The rows of each matrix lie in a flat space through zero, up to rounding. After each matrix: how many dimensions does the smallest such space have?

[[ 16   8 -13 -13  -5 -10  -5   3  -7  -7 -20   3   0  13   1 -27   0  -7
    4  -3]
 [  8  20  -1 -21 -17 -20  -5  -2  10  -9   5 -13  11 -16 -17 -17 -25  -8
   10   6]
 [-13  -1  14   3  -9  -6  -2   4   1   8  -6 -10   0   2   4 -10 -12  -4
    4   1]
 [-13 -21   3  18   0  -1  18   3   7   7   3 -14   4  -1  -4  -3   0  -7
    0 -21]
 [ -5 -17  -9   0  19   1   5   3   3  -2  -3  -3  -8  -5   8  -3  11 -13
   -6  -3]
 [-10 -20  -6  -1   1   6 -24  -4  -8   2   0  -7   0   5   8 -25   9   1
    2  11]
 [ -5  -5  -2  18   5 -24  19  -6  10  -5  13  10   3  -4 -20   4  -8  -2
   -1  -7]
 [  3  -2   4   3   3  -4  -6  10  -4   3  12   2  17  13   0   4  -1   8
    9  -1]
 [ -7  10   1   7   3  -8  10  -4  17   9  -2   6  -9  -7   3  12  -1  -4
   -1  -8]
 [ -7  -9   8   7  -2   2  -5   3   9  17  10  -9  -1 -15 -13   8  -7  10
    9  -3]
 [-20   5  -6   3  -3   0  13  12  -2  10  -4  -3   2   9  16 -11 -14  -9
   -3 -14]
 [  3 -13 -10 -14  -3  -7  10   2   6  -9  -3  13  -2  -7   0  14   9   0
  -11  -3]
 [  0  11   0   4  -8   0   3  17  -9  -1   2  -2  14  21  17   2 -10   1
   10   2]
 [ 13 -16   2  -1  -5   5  -4  13  -7 -15   9  -7  21  18  10  12  14   1
   15  17]
 [  1 -17   4  -4   8   8 -20   0   3 -13  16   0  17  10  32  12  26   7
    3  20]
 [-27 -17 -10  -3  -3 -25   4   4  12   8 -11  14   2  12  12   7   8 -22
  -15 -18]
 [  0 -25 -12   0  11   9  -8  -1  -1  -7 -14   9 -10  14  26   8  37  -7
   -6  10]
 [ -7  -8  -4  -7 -13   1  -2   8  -4  10  -9   0   1   1   7 -22  -7  13
   -1 -13]
 [  4  10   4   0  -6   2  -1   9  -1   9  -3 -11  10  15   3 -15  -6  -1
   20   1]
 [ -3   6   1 -21  -3  11  -7  -1  -8  -3 -14  -3   2  17  20 -18  10 -13
    1  17]]
 | 15

[[ -6  -4  -2  -1  -1  -3   4   2   2   9   1   0  -4   3   1   0   2  -4
   -3   1]
 [ -4  -3  -5  -3   5   4   6  -3   0  12 -10  -5  -1  -1   5  -6   5   8
   -3   5]
 [ -2  -5  -6   6  -2  -2   3   1   4   0   5  -3  -5  -3  -1   0  -6  -6
   -7   2]
 [ -1  -3   6  -7  -1  -2   4   0   9   7   0   0  -2   3  -3   1   1   8
    2  -1]
 [ -1   5  -2  -1  -4   0  -6   2   1  -1  -6   0   3   0   2  -9   9  -2
    0  -1]
 [ -3   4  -2  -2   0  -8   3  -3  10  -6   2   0  -5  -2 -11  -2   1  -4
   -5  -4]
 [  4   6   3   4  -6   3 -14  -7  -9  -1   3   1   5  -3  -2   3   0  -2
   -1   0]
 [  2  -3   1   0   2  -3  -7   0  -2   8   8   7  10  -1 -11  12  -6 -10
    2  -5]
 [  2   0   4   9   1  10  -9  -2 -33   3   5   4   4   6  17  13  -4  -6
    4   7]
 [  9  12   0   7  -1  -6  -1   8   3 -43   7   3  -3  -2  -5  -1  -7 -11
    6 -10]
 [  1 -10   5   0  -6   2   3   8   5   7   4  -1  -2   5   8   1  -4   5
    4   3]
 [  0  -5  -3   0   0   0   1   7   4   3  -1   2   3   1   1  -1  -1  -4
    2  -1]
 [ -4  -1  -5  -2   3  -5   5  10   4  -3  -2   3  -1   5   2  -3   4  -9
    2  -3]
 [  3  -1  -3   3   0  -2  -3  -1   6  -2   5   1   5  -6 -10   4  -6  -5
   -2  -4]
 [  1   5  -1  -3   2 -11  -2 -11  17  -5   8   1   2 -10 -29   5  -4  -4
   -7  -9]
 [  0  -6   0   1  -9  -2   3  12  13  -1   1  -1  -3   4   5  -8   0   0
    2   0]
 [  2   5  -6   1   9   1   0  -6  -4  -7  -4  -1   4  -6  -4   0   0  -1
   -2  -2]
 [ -4   8  -6   8  -2  -4  -2 -10  -6 -11   5  -4  -9  -5  -4   0  -1  -9
  -11   2]
 [ -3  -3  -7   2   0  -5  -1   2   4   6   4   2   2  -2  -7   2  -2 -11
   -4  -3]
 [  1   5   2  -1  -1  -4   0  -5   7 -10   3  -1  -3  -4  -9   0  -2   2
   -3  -3]]
 | 8

[[ -5  -1   6  10   0   4  -5  -3  -1  -7  -3   3   3   6  -5   8  15   0
    2  13]
 [ -1   0   1   3   1   0  -2   0   3   0   2   4   2   1  -1   1   3   0
    1   3]
 [  6   1  -6 -11  -1  -5   6   3  -1   7   2  -5  -4  -7   6  -9 -16   0
   -2 -15]
 [ 10   3 -11 -14   2  -9   5   5  10  16  14   6  -3  -9   8 -16 -27   1
   -1 -23]
 [  0   1  -1   2   2  -1  -2   0   6   3   5   7   2   1   0  -1  -1   0
    1   0]
 [  4   0  -5  -9  -1  -3   5   2  -2   4   0  -5  -4  -5   4  -7 -12   0
   -2 -11]
 [ -5  -2   6   5  -2   5  -1  -3 -10 -10 -11  -8   0   4  -4   9  13  -1
    0  11]
 [ -3   0   3   5   0   2  -3  -1   1  -3  -1   3   2   3  -3   4   8   0
    1   7]
 [ -1   3  -1  10   6  -2 -10   1  24   8  20  28   8   4  -3  -1   3   1
    4   5]
 [ -7   0   7  16   3   4 -10  -3   8  -5   3  14   7   8  -7  10  19   0
    4  18]
 [ -3   2   2  14   5   0 -11  -1  20   3  15  25   9   6  -5   3  10   1
    4  11]
 [  3   4  -5   6   7  -5  -8   3  28  14  25  32   8   1   0  -6  -6   1
    4  -3]
 [  3   2  -4  -3   2  -4   0   2   8   7   9   8   0  -3   2  -6 -10   0
    0  -8]
 [  6   1  -7  -9   1  -5   4   3   4   8   6   1  -3  -6   5  -9 -16   0
   -1 -14]
 [ -5  -1   6   8   0   4  -4  -3  -3  -7  -5   0   2   5  -4   8  14   0
    1  12]
 [  8   1  -9 -16  -1  -7   9   4  -1  10   3  -6  -6  -9   8 -13 -24   0
   -3 -21]
 [ 15   3 -16 -27  -1 -12  13   8   3  19  10  -6 -10 -16  14 -24 -42   1
   -4 -37]
 [  0   0   0   1   0   0  -1   0   1   0   1   1   0   0   0   0   1   0
    0   1]
 [  2   1  -2  -1   1  -2   0   1   4   4   4   4   0  -1   1  -3  -4   0
    0  -3]
 [ 13   3 -15 -23   0 -11  11   7   5  18  11  -3  -8 -14  12 -21 -37   1
   -3 -32]]
 | 2

[[-17   7  -2  11  -6   9  -8  -1 -24  -7  10   0 -10  -1 -11  12  22   1
  -19   1]
 [  7  -3  -1  -5   3   0   6   0   9   4  -1  -2   5  -2   7  -9  -9   2
   11   3]
 [ -2  -1 -15   4  -6  10   1   0  -6   9   8  -8  -4  -1  10 -14   0  10
    5  15]
 [ 11  -5   4 -16  16  -5  17  -2  17  -6  -1 -10   9 -12  -3 -19 -20  -8
   15  -6]
 [ -6   3  -6  16 -19   4 -19   3 -11  12  -2  12  -7  17  12  17  16  12
   -9  10]
 [  9   0  10  -5   4  -2   7   0  10   3  -5   8  11  -2  10   2  -5   2
   11   1]
 [ -8   6   1  17 -19   7 -16   2 -15  12  -1  18  -3  14  15  23  23  15
  -10  12]
 [ -1   0   0  -2   3   0   2  -1   0  -4   2  -4  -1  -3  -5  -3  -1  -3
   -1  -2]
 [-24   9  -6  17 -11  10 -15   0 -32  -8  12  -1 -17   3 -16  17  29   1
  -29   0]
 [ -7   4   9  -6  12   3  12  -4  -8 -17   8  -7   1 -16 -18   0   5 -10
   -6  -9]
 [ 10  -1   8  -1  -2  -5  -1   2  12   8  -9  13   8   7  14   7  -4   4
    9   2]
 [  0  -2  -8 -10  12   8  18  -4  -1  -7  13 -21   0 -19  -8 -28 -10  -3
    8   3]
 [-10   5  -4   9  -7  11  -3  -1 -17   1   8   0  -6  -1   0   5  15   7
   -9   8]
 [ -1  -2  -1 -12  17  -2  14  -3   3 -16   7 -19  -1 -16 -20 -19 -12 -14
    1 -11]
 [-11   7  10  -3  12  10  15  -5 -16 -18  14  -8   0 -20 -18   0  11  -7
   -9  -6]
 [ 12  -9 -14 -19  17   2  23  -3  17   0   7 -28   5 -19   0 -46 -31  -4
   24   4]
 [ 22  -9   0 -20  16  -5  23  -1  29   5  -4 -10  15 -12  11 -31 -32  -2
   31   2]
 [  1   2  10  -8  12   2  15  -3   1 -10   4  -3   7 -14  -7  -4  -2  -6
    4  -5]
 [-19  11   5  15  -9  11 -10  -1 -29  -6   9   8  -9   1  -9  24  31   4
  -23   2]
 [  1   3  15  -6  10   1  12  -2   0  -9   2   3   8 -11  -6   4   2  -5
    2  -6]]
 | 4

[[-31   9  -1  19   4  -3  -5  -8 -10  14 -26 -15  -1  10  -9  13  10 -14
   13   1]
 [  9 -13  13  -4 -15  16   9  -5   7  -4   9   7   3 -16   3   2  -5  10
    4   5]
 [ -1  13 -39 -40  39 -11   2  -3 -11   6  18  -5  -5  26  -1   7  -4 -22
   -4 -15]
 [ 19  -4 -40  -3  24 -14 -12  26  -2   1  31  -1  -7  18   7  16 -10  -2
    5   0]
 [  4 -15  39  24 -35  15   2   0  12 -16 -12   7   3 -20   6 -14   3  19
   -4  13]
 [ -3  16 -11 -14  15 -13   0  -4  -5   8  -4  -2   1   6  -7  -6   2  -9
   -7 -11]
 [ -5   9   2 -12   2   0  -2  -7  -3   6  -5  12   3 -12  -5  -6  -7  -2
   -1   0]
 [ -8  -5  -3  26   0  -4  -7  10  -2  -4  -7 -15  -5  17   4   9   8  -3
    6   5]
 [-10   7 -11  -2  12  -5  -3  -2  -6   6  -4  -6  -2  10  -3   6   2 -10
    3  -3]
 [ 14  -4   6   1 -16   8   6  -4   6  15   8  14   9 -33  -9   9  -9  15
   10   2]
 [-26   9  18  31 -12  -4  -5  -7  -4   8 -36 -11   2   0  -9  -1  14  -4
    4   2]
 [-15   7  -5  -1   7  -2  12 -15  -6  14 -11 -20   2  12 -10  12  14 -12
    5 -12]
 [ -1   3  -5  -7   3   1   3  -5  -2   9   2   2   2  -6  -5   6  -3  -2
    5  -2]
 [ 10 -16  26  18 -20   6 -12  17  10 -33   0  12  -6  -1  20 -24  -3  15
  -14  17]
 [ -9   3  -1   7   6  -7  -5   4  -3  -9  -9 -10  -5  20   5  -7   8  -7
   -7  -1]
 [ 13   2   7  16 -14  -6  -6   9   6   9  -1  12   6 -24  -7  -4  -5  15
    1   3]
 [ 10  -5  -4 -10   3   2  -7   8   2  -9  14  14  -3  -3   8  -5 -12   4
   -3   7]
 [-14  10 -22  -2  19  -9  -2  -3 -10  15  -4 -12  -2  15  -7  15   4 -16
    9  -7]
 [ 13   4  -4   5  -4  -7  -1   6   3  10   4   5   5 -14  -7   1  -3   9
    1  -3]
 [  1   5 -15   0  13 -11   0   5  -3   2   2 -12  -2  17  -1   3   7  -7
   -3  -9]]
 | 6

[[ -1   4  12   6   4  11  -1   1   4  -6   7  -6  -5  11  13  -1  -3   1
  -17   3]
 [  4  15 -11 -12   4  -7   2 -18  -7   6   6   5   3  14  19  -3   0  10
  -11   5]
 [ 12 -11  13  21   4  13  -2  25 -17  -2   1  -4  -9 -12 -14  -3 -11   4
   18  -3]
 [  6 -12  21  31  -3  26  -3  34  -4  -2 -10 -14 -15 -13 -16   0 -17  -2
   14   1]
 [  4   4   4  -3  12  -2  -3  -4 -18  -3  20   7   2  15   7  -1   0  11
   -8   4]
 [ 11  -7  13  26  -2  22  -1  29 -10   3 -11 -12 -16 -14 -10  -4 -19   3
   17   1]
 [ -1   2  -2  -3  -3  -1   6  -9  16  -3  -6  -4   2  -2   9   1   9  -7
   -9  -6]
 [  1 -18  25  34  -4  29  -9  53  -5   1 -12 -20 -27 -25 -21 -10 -38  -1
   25   3]
 [  4  -7 -17  -4 -18 -10  16  -5  36   3 -35 -12   0 -39   2  -5  12 -20
   18 -21]
 [ -6   6  -2  -2  -3   3  -3   1   3   7  -3  -3  -6   5   6  -4 -12   4
   -4   9]
 [  7   6   1 -10  20 -11  -6 -12 -35  -3  34  19  10  25   4   2   4  19
   -9   7]
 [ -6   5  -4 -14   7 -12  -4 -20 -12  -3  19  17  16  24  -3  10  16   5
  -13   6]
 [ -5   3  -9 -15   2 -16   2 -27   0  -6  10  16  21  17  -4  15  29  -4
  -12  -2]
 [ 11  14 -12 -13  15 -14  -2 -25 -39   5  25  24  17  32   2   9  14  22
   -6  10]
 [ 13  19 -14 -16   7 -10   9 -21   2   6   4  -3  -4   2  43 -17  -5  11
  -14  -4]
 [ -1  -3  -3   0  -1  -4   1 -10  -5  -4   2  10  15   9 -17  16  21  -4
    0  -1]
 [ -3   0 -11 -17   0 -19   9 -38  12 -12   4  16  29  14  -5  21  49 -13
  -16 -11]
 [  1  10   4  -2  11   3  -7  -1 -20   4  19   5  -4  22  11  -4 -13  16
  -11  13]
 [-17 -11  18  14  -8  17  -9  25  18  -4  -9 -13 -12  -6 -14   0 -16 -11
    0   5]
 [  3   5  -3   1   4   1  -6   3 -21   9   7   6  -2  10  -4  -1 -11  13
    5  11]]
 | 6
